The first 6 rows are patterns. Each new row is the sum of 2 different patterns, raised or lowered, with some noise. Before adding, each is slid sideways (what falls off one end comes back at the other) and multiplied by a number that may be negative. Names go in the order of the patterns.
Known rows, each followed by the names of its patterns:
[-1.62  1.32 -1.36 -0.77 -0.32 -1.05  0.72 -1.75  2.15 -1.69 -0.11  1.69
  0.02  0.65  0.23 -0.04  1.66 -0.91 -1.33 -1.63 -0.42 -1.56  1.24  1.09
 -1.92  2.11 -1.84  1.89  0.46  0.38 -1.71]	K50
[-1.03  0.12 -0.39  0.56  0.51 -1.97  1.87  0.55  1.88 -1.04  0.85 -2.05
  0.52 -1.63 -1.50 -1.68 -0.11 -1.29  0.60 -1.59 -0.94  0.39 -1.66  0.17
  1.98  1.76 -2.30  2.32 -1.25  1.14 -1.28]	K918
[-1.96  2.01  1.51  0.00 -0.02  2.14 -1.34 -0.91 -0.01  0.00  1.91  0.71
 -0.12  0.16 -1.30 -2.09 -0.41 -1.02 -1.03 -1.48  1.37  1.29 -1.36  0.83
 -1.75  1.13  0.89  0.85 -2.19  0.18 -1.15]	K737
[ 1.93 -0.02 -0.91 -0.77 -0.92 -1.51  2.14 -0.09  2.30 -0.90 -2.06 -1.33
 -0.57  0.46  1.30  2.27  1.01 -0.46  1.03  2.17 -0.58 -2.04 -1.05 -1.39
 -1.93  2.20  0.65  2.07  0.00 -0.34 -2.21]	K805
[ 1.88 -2.15 -0.27 -1.83 -1.21 -1.66  1.88 -0.30  0.33 -1.15 -0.23  1.32
  1.67 -1.10  1.75 -0.97 -1.45  2.16  0.69  0.80 -2.32  2.05 -1.49 -0.22
 -1.01 -0.42  1.06  0.63 -0.08 -0.58  0.54]	K568
[ 1.43  0.21  1.73 -1.27  1.04 -0.45  0.16  2.32 -1.62 -0.08  1.68  1.87
 -1.61  0.86 -1.79 -0.16 -1.07  0.38 -0.42  0.93  2.16  1.77  1.40 -1.90
  1.74  0.27  1.16  0.86  2.13 -1.26 -1.31]	K385

New rows, each followed by the names of its patterns:
[ 1.23  1.47  0.65  3.17  1.09  1.79  4.35  1.91  3.34  2.18  5.62 -0.16
  2.74  4.30  1.42  4.44  0.07  1.58  2.24  4.39  3.49 -0.16  5.34  3.36
  4.05  4.32  3.13  2.45  0.90  3.66  3.48]	K50 K568
[ 4.67  1.87  4.57  0.34  1.98  3.19  0.65  2.39  5.39  2.84  0.66  3.76
  0.97  2.67  2.24  1.17  1.92  1.65  4.99  5.34  4.58  0.74  3.62  1.72
  1.92  2.42  4.70  0.30 -0.45  4.05  3.80]	K805 K385
[-4.20 -1.30 -2.37  0.53 -1.98 -0.87 -3.65 -2.04 -3.19 -0.20 -0.78 -3.48
 -2.95 -2.02 -2.12 -1.72 -0.51 -3.26 -3.59 -1.25 -0.21 -4.08 -1.86 -0.67
 -1.62 -0.45 -2.31 -1.53 -1.97 -1.11 -2.66]	K568 K385
[ 1.17  1.79 -0.53  1.03  1.67  1.06  1.66  2.52 -0.93  3.44  0.24  1.76
  2.36  0.89 -1.93 -1.79  3.44 -1.93  1.27 -0.38  1.11  2.05 -0.44  2.51
 -0.79  0.36  3.40 -0.68  0.79 -0.57  1.55]	K50 K918
[ 1.51  3.36 -1.57  0.83  1.68  2.74 -0.33  0.54 -1.58  1.12 -1.10  1.55
  1.18  0.06  1.82  1.49  3.03 -1.89  2.83  1.06  2.13  1.52  1.68 -0.58
 -0.22  2.07  0.54  0.91  0.96  1.53  1.38]	K568 K385
[-1.45  2.05  0.42 -2.37  0.19  1.40 -0.40  1.07 -0.25  0.01 -3.49  1.04
 -0.48 -3.40  0.20 -0.76 -0.79 -0.51 -3.18 -0.08  0.77  0.94  0.52  2.11
 -1.58 -1.01  1.78 -1.80  0.42 -3.13 -0.30]	K50 K737
[-0.56  2.50 -0.41 -1.61 -0.09  0.12  1.47  0.35 -3.32  4.35  1.19  3.99
  0.62  2.84 -3.35  1.19 -1.47  0.18 -0.96 -1.06 -2.48  2.07 -2.84  0.46
  2.20 -3.26 -0.07  1.40  4.32 -3.79  4.04]	K918 K568
[-1.07  2.05 -0.70  2.12  2.63 -0.02  2.93  3.84  2.71  4.70  2.64 -1.31
 -0.34 -0.39  0.30  3.36  4.86 -1.73  3.96  0.82  4.37  3.14  3.57 -1.72
  0.32  1.12  1.25  2.88  2.72  1.23  2.17]	K50 K805
[ 1.33  0.86  1.07 -1.95 -0.34 -2.26  1.86 -2.18 -1.06 -1.78 -0.44 -2.14
  1.43 -0.12 -1.38  0.39 -2.12  1.13  1.02  1.79 -1.65  0.42  0.30  1.09
 -1.86 -1.73  1.30 -0.59  1.77  0.68 -0.54]	K918 K385
[-0.09  2.67  0.21  3.42  1.41 -0.64  1.75  2.13 -0.55  1.19 -1.56  1.28
  1.28  4.28  1.55  3.02 -0.69  0.16  4.08  0.73  2.16  0.96  0.15 -0.12
  4.51  3.36  0.75  0.80  3.69  0.52  2.14]	K50 K568
[-1.87 -3.60 -0.98 -4.85 -2.84 -2.55 -2.80 -5.86 -1.57 -3.62 -3.64 -0.97
 -1.61 -3.98 -1.94 -0.82 -4.55 -4.08 -3.32 -3.62  0.02 -2.24 -1.82 -3.19
 -5.12 -5.49 -3.52 -3.61 -3.17 -3.15 -1.06]	K737 K805
[-2.84 -3.96 -0.17 -1.82  0.07 -2.89 -1.92  0.14 -1.84  1.19 -1.20 -2.92
  0.21 -2.90  0.07  0.68 -0.12  0.53 -2.12 -3.11 -4.11 -2.26 -1.91 -1.03
 -2.04 -2.12  2.08 -1.68  1.39  0.75 -2.53]	K50 K805
[-2.87  1.48 -1.47  0.62 -0.43  0.85 -2.14  0.19  0.50  1.40  0.50 -2.66
 -0.65  0.38 -1.01  0.63  1.79 -2.87 -1.89 -0.22  1.21 -0.93 -0.33  0.27
 -0.16 -0.19  0.15 -1.99 -0.56  0.86  0.19]	K568 K385
[-0.42 -0.26  0.56  1.03 -0.31  0.16 -0.28 -1.41  1.53  0.20  2.26 -0.69
 -2.33  0.36 -0.07  1.54  1.83  2.79 -0.04 -0.01  0.83  2.48 -0.09 -2.02
 -1.40 -0.23 -2.12  2.41  1.41  0.67 -0.10]	K805 K568
[ 1.27 -0.06 -1.91 -2.19  0.95 -0.91  1.82 -2.03 -0.09  0.25 -1.33  1.84
  1.14  1.90 -1.00  3.56 -1.97  1.84 -2.08 -0.84 -0.27  0.08  0.51  1.29
 -0.34  3.04  1.63  0.91  0.29  1.18 -1.06]	K918 K385
[-1.47  1.08 -1.11  0.50  3.44 -0.14  1.74  0.36  2.38 -1.83  3.20  1.09
  1.14  0.80 -0.27 -0.37  2.45  1.37  2.05 -0.83  1.20  0.37  1.89  2.11
  2.97  1.02  1.86  0.48  2.42  2.57 -0.37]	K805 K568
[ 2.32  2.48 -0.79  0.26  0.47 -0.05  0.71  1.16 -1.89  0.29 -0.57  3.30
 -1.72  1.58  1.42  0.63  1.38  1.53  1.69 -0.49  3.07 -0.33  0.27  1.82
  0.54  2.53  1.68  2.70 -0.17 -0.17  2.02]	K918 K568
[-0.18  1.82 -1.23 -0.83  1.93  2.28 -0.32  0.98 -0.50 -0.74 -1.27  1.43
 -1.37  1.80  0.77  1.24  0.98 -0.51  2.40 -0.43  1.73  1.14  2.00 -0.34
 -1.32  2.14 -0.88  2.36 -0.91  0.03 -0.28]	K50 K385
[ 0.13 -2.39  0.21  0.05 -1.88 -1.24 -0.24 -1.27 -0.09 -0.26  0.39  0.05
 -1.16 -0.28  3.16  1.66 -1.41  2.66 -1.95  2.54 -0.61 -1.44 -0.41  1.05
  0.53  2.01 -1.24  2.94  0.84  2.60 -0.98]	K918 K385
[ 2.83  3.89  1.31 -1.30  2.81  2.33  1.25  1.78  3.03  0.77  0.78  1.62
  1.14  0.22  4.66  0.55  1.39 -0.02 -1.23 -0.56  3.55  1.22  3.18  2.52
  1.83  3.79  4.17  2.03  2.01 -0.46  1.60]	K737 K568
[-0.91  1.65  0.63  1.01  0.90  0.85  0.51  2.47  0.71  1.55 -1.22  2.36
  0.18 -0.09  0.85  0.01 -0.36 -0.44  1.74 -1.39  1.34  0.61  0.01  0.77
 -0.70 -0.07 -0.83  0.99  1.43 -0.61 -0.60]	K918 K568
[ 1.88  1.33 -0.08 -0.07  0.06  1.24 -0.26 -1.62 -1.84 -2.30 -0.55  0.95
  1.37 -0.07  0.35  0.96  2.38  1.54  0.10  1.02  0.45 -0.46  1.53  1.82
  0.61 -3.35  0.52  0.53 -1.82  0.15 -1.18]	K918 K568
[-0.22 -2.61 -1.63  0.31 -0.72  1.12 -0.92 -0.69 -2.25 -0.25  0.33 -1.15
 -0.28 -2.06 -1.42 -0.13 -0.52  0.29 -2.30 -3.44 -1.87 -1.93  0.01 -0.55
  0.61  0.41 -2.06  0.24  2.25 -0.15 -3.76]	K918 K805
[ 1.41 -1.09 -0.11  0.28 -0.28  0.83 -2.41  1.08  1.31  0.61  0.62 -1.04
  0.17 -2.86  0.28  0.08 -1.89 -1.43 -0.40  0.62  0.23 -0.69  1.30 -0.52
  0.37 -1.17  0.71 -0.94  0.17 -0.05 -1.60]	K50 K805
[-1.52 -2.50 -1.03 -1.62  0.16 -2.20 -2.38  0.88 -1.70  0.53  1.56  1.62
 -3.44  1.27 -1.82  0.89 -1.52 -2.16 -1.41 -0.30 -1.13  0.30 -1.29 -0.36
 -0.59  0.39 -0.13 -1.09 -1.32 -0.11 -1.36]	K918 K568
[ 0.22 -2.44 -1.84 -0.14 -1.82 -1.50 -3.87 -1.23 -1.92  0.33 -1.65 -2.07
 -1.27 -1.31 -0.13 -2.19 -2.35  0.28 -2.01 -1.87 -1.26 -4.02 -2.00 -2.97
 -1.76 -2.04 -2.30  0.06  0.09  0.07 -2.84]	K50 K385
[-0.47 -1.87 -1.95 -0.58 -1.39  1.44 -0.56  0.32 -0.05  0.84  0.70 -1.20
 -1.14 -0.70 -0.74 -1.89  1.67 -0.94 -1.65 -2.48  0.74 -1.30  1.22 -2.00
  1.33 -0.60 -1.63  1.02 -0.53 -0.38 -0.81]	K918 K568
[ 2.70 -3.26  0.43 -2.73  1.69  2.06  2.59  2.91  1.56  0.45 -3.41  1.10
  1.12  0.51 -0.88  2.90  1.34  0.29  3.04  2.54 -0.14 -1.35 -0.70  0.07
  0.96  4.67 -2.83  0.37  2.79  2.86 -0.11]	K805 K385
[ 4.29  2.18  2.35  2.91  1.93  1.35 -1.85  3.85  0.49  1.34  0.07 -0.18
  0.13  3.20 -0.43  2.98  4.02  0.64  0.10  2.49  0.15 -1.69  3.96  0.19
  2.67 -0.47 -1.04  0.13  2.70  2.40  1.17]	K50 K737
